The rows come from 6 hidden closed curves, with some noise, and rows from the same curve form a group. Each curve winds through 4 dimensions. The rows are also pushed far along 3 directions, which tell nothing about the answers.
In the rows, zero is written as 128.
Known rows, each followed by its group:
[ 93 148 205 119 136 163 114  83 216 125 143 136 114] => Dag
[ 97  94 192 122 120 157  79  82 175  93 164  96 182] => soze
[116 126 145 118 132 136 101 121 137 123 131 109 145] => soze
[118  83 160 124  99 135 112 114 133 104 129 140 120] => Dag
[124 160 119 152 165 115 120 144 149 142 138 122 147] => zave
[154 181  97 129 157 112 154 185 112 165  95 153  84] => Dag
[129 165  85 147 152  96 134 163 114 166 108 126 112] => soze
[145 161 133 123 136 117 128 146 106 129 113 147 110] => Bamub
[ 89 130 203  73 130 162 113  78 207 103 146 143  84] => suto
[124 114 100 107 114 115 156 144 120 145 101 163  51] => soze
[154  90 124 119 103 121 104 152  62 100 113 136 141] => suto
[124 175 130 119 143 102 141 126 154 146 129 141 109] => soze
[116 122 170 119  99 116 129  87 157 120 126 152 108] => suto
[130 129 147 127 148 158 111 158 125 112 134 115 137] => zave
[ 96  64 154 126  88 140 118  92 134 101 149  99 143] => Munip
[128  93 100 140  90  83 153 133  95 130 117 148  94] => Munip
[130  92 156  86  70 103 141 101 129 103 112 204  52] => suto
[124 112 150 120 133 115  92 116 152 104 145 149 149] => zave
[118  46 190  84  61 122  70  94 107  74 118 159 118] => suto
[117 114 153 118  98 103 116 107 134 127 123 135 119] => Munip
[126 113 156 110 118 148 107 107 140 115 128 119 145] => Bamub
[141  93 123 129 116 125 111 137 113 123 116 147 131] => Bamub
[109 181 183 108 163 183 152  98 219 132 154 123 117] => Dag
[130 124 161  97  86  98 160 102 165 121 124 209  53] => Munip
[164 113  74 121  89  64 149 167  37 135  89 172  80] => Bamub
[121 139 160 110 135 125 106 144 147 120 122 155  98] => zave
[125 131 142 124 144 151 122 119 164 133 128 142 128] => Bamub
[109 110 182  97 108 135 114 109 157 107 125 161  82] => Munip
[108  87 158 137 101 102  86  92 134 102 147 126 163] => Dag
[ 94 147 180 133 140 168 125  86 204 138 147 101 137] => Dag
[141 129  99 130 129 101 145 140 108 119 141 150 128] => Dag
[115 170 160 118 169 162 117 124 179 132 142 120 133] => soze
[137 227  81 137 221 156 158 189 140 157 128 112 113] => suto
[114 120 127 142 135 147 115 111 130 122 150  76 173] => suto
[142 195  98 101 149  89 184 148 161 162 121 189  55] => zave
[122 113 123 143 124 136 151 111 136 124 149 113 141] => Dag
[122  82 164 100  91 104  96 131 119  98 117 172  92] => zave
[126 122 160 115 113 117 110 108 139 100 150 138 152] => soze
[111 111 123 147 124 129 131 138 115 132 134  90 131] => zave
[149 109  78 131 102  72 109 165  50 151  81 137 124] => Bamub
[112 128 159 134 142 147  91 114 143 119 142 105 160] => suto
[147 145 108 130 147 122 105 162 114 151  99 128 137] => Bamub
[103 169 153 135 149 133 129 117 174 153 132 115 114] => Munip
[ 93 161 196  78 110 144 173  50 244 132 146 169  51] => Dag
[107 126 137 159 141 151 147 108 168 122 163 110 145] => Munip
[128 164  72 143 177 131 152 164 110 149 135  96 125] => suto
[112 140 151 139 132 127 117 114 150 132 140 108 153] => Munip
[122 136 171  90  90 115 139  88 137 112 124 157  81] => Bamub
[104 126 120 173 159 150 119 114 154 125 174  57 206] => zave
[141 119  78 158 124  73 125 153  74 137 123 123 151] => soze
[121 130 126 172 177 183 114 160 126 114 161  57 199] => zave
[145 115  96 139 125 129 136 138  94 132 126 108 151] => Bamub
[145 117 106 151 150 162 153 150 113 110 159  99 161] => Munip
[126 108 148  93  93 115 153  93 146 106 143 159  96] => soze

New rows. What belongs after each?
[116  94  95 140 117  91 104 145  84 127 121 112 131] => suto
[116 121 194  96 128 172  94  90 188 111 135 138 135] => Bamub
[131 116 112 129 122 110 137 123 136 117 149 146 136] => zave
[ 97  99 127 185 179 211 110 111 160 114 181  43 220] => soze
[110 117 140 140 117 131 121  88 149 131 138 106 152] => Bamub
[124 127 168  83 119 125 110 107 167 111 137 157 107] => zave
[137 148 137  97 142 151 151 132 160 136 119 160  88] => Bamub
[120 122 110 152 122 119 155 126 126 136 140 117 125] => Munip
[101 151 162 145 173 191 121 125 176 117 163  88 154] => Munip
[130 119 147 123 102 119 137 106 117 106 132 147 115] => Bamub
[126 171 118 140 172 156 149 170 140 139 134 103 123] => zave
[122 136 129 116 132 108 105 141 114 128 111 131 111] => suto
[137 109 146 107 132 152 118 128 150 120 124 153 124] => Bamub
[158 147  88 134 118  88 146 165  52 133 103 139 110] => Bamub
[112  67 142 132 106 139 110  98 134  90 166 100 179] => zave
[117  91 106 136 112 129 151 116 125 124 136 126 112] => soze
[117 171 104 168 199 157  97 164 118 146 145  50 202] => suto
[110  86 105 125 113 107 120 132 106 110 133 126 105] => suto
[123 193 136 123 163 122 140 153 153 159 112 148  77] => Munip
[123 155 145 125 140 136 150 102 174 117 166 126 143] => soze
[ 99  97 129 117 105 116 132  99 140 117 141 129 103] => suto
[124  61 164 110  85 117  70 107 114 105 114 144 142] => Bamub
[142 173  97 144 144 107 188 148 140 155 130 155  95] => Munip
[116 143 141 157 145 131 111 120 143 133 145  87 175] => Munip
[157 137  75 137 138  95 114 210  39 143  88 119 120] => Munip
[140 226 131 117 163 136 176 136 144 152 126 133  95] => Bamub
[140 165 132 139 165 175 141 137 124 114 154  96 165] => Bamub
[123 178 134 131 173 135 116 132 172 142 145 112 158] => zave
[127  99  61 178 153 146 126 159  81 139 136  61 190] => soze
[133 128 109 126 132 111 142 130 137 127 148 135 137] => zave
[107 162 168 154 182 186 107 124 184 121 162  85 173] => Munip
[146 125 124 129 112 124 151 127 112 121 122 148 115] => suto
[115  93 117 154 113  95 120 143 100 124 124 119 123] => zave
[115 171 155 149 165 181 162  93 182 118 175  98 162] => Bamub
[134 144 104 145 136 133 165 143 131 154 124 119 113] => Dag
[140  77 143 114  95 144 141 114 117  86 149 140 133] => Munip
[131 111 129 133 136 119  92 165  97 114 120 122 144] => zave
[115 178 163 119 181 165 147 112 223 119 172 151 131] => zave
[ 91  67 173 116  82 110 118  51 186  96 166 153 127] => zave
[110 123 140 122 111 119 151 128 141 137 120 128  79] => zave
[107 120 143 146 128 144 148 110 162 119 157 129 121] => Munip
[108 111 125 140 111 108 126 124 122 135 125 117 113] => Munip
[123 134 166 102 115 128 140  96 169 101 156 155 119] => soze
[147  97 119  89  96  85 124 136 107 111 117 179 102] => zave
[126 172 131  94 117  76 149 164 132 163  80 194  10] => zave
[ 97  17 162 134  56 118 103  97 103  83 138 113 127] => zave
[128 129 139 131 121 118 116 139 117 138 103 128 115] => Dag
[152 217  97 157 185 124 177 171 146 166 131 137 126] => Munip
[128  95 130 139 115 144 124 109 120 115 143 103 170] => Bamub
[148 205  96 157 172 123 142 164  92 151 124  96 153] => Bamub
[130  86 128 136 120 101  77 131 105 100 146 124 191] => zave
[110 132 130 136 134 108 119 108 154 133 147 118 152] => zave
[160 207 128 105 154 142 179 155 140 151 110 159  83] => suto
[114  95 118 121 110 106  93 131  95 117 123 111 126] => suto
[111  86 117 129 100 113 132 106 116 116 139 112 129] => suto
[119 166  89 166 194 155 114 156 116 146 149  41 201] => suto
[119 184 150 174 174 182 136 103 178 137 166  67 206] => suto
[122 131 157 126 111 120 149  95 168 126 147 143 123] => Munip
[113 137 126 162 147 124 105 138 122 137 132  90 161] => Munip
[110 111 160 143 125 151 101 112 139 122 137  88 169] => Dag
[133  37 127 144  98 127  65 123  87  97 126 114 191] => Bamub
[140  80 122 125 112 138  98 134  95 115 122 111 167] => Bamub
[149  72  51 177 102  82 125 183  18 126 114 103 159] => Munip
[122  93 137 128 115 131 123  90 136  89 178 111 185] => Dag
[128 138 149 114 137 119 107 155 134 123 118 153 103] => zave
[107 115 175 104 119 148 141 115 165 114 137 144  81] => zave
[137 112 135 109 119 114 116 123 114  95 150 139 151] => Dag
[131 106 115 133 113 128 125 121 107 129 126 107 154] => Bamub
[128 112 151 118 137 166 110 120 160 118 135 133 149] => Bamub
[135 123 136 136 156 146  99 159 126 103 145 121 164] => zave
[116 132 167 114 114 118 114 113 156 133 115 156  92] => Dag
[123  73 167 123  95 168 118  88 126  72 166 114 167] => Bamub
[123  57  98 125  92 115 117 138  90 119 112 135 101] => soze
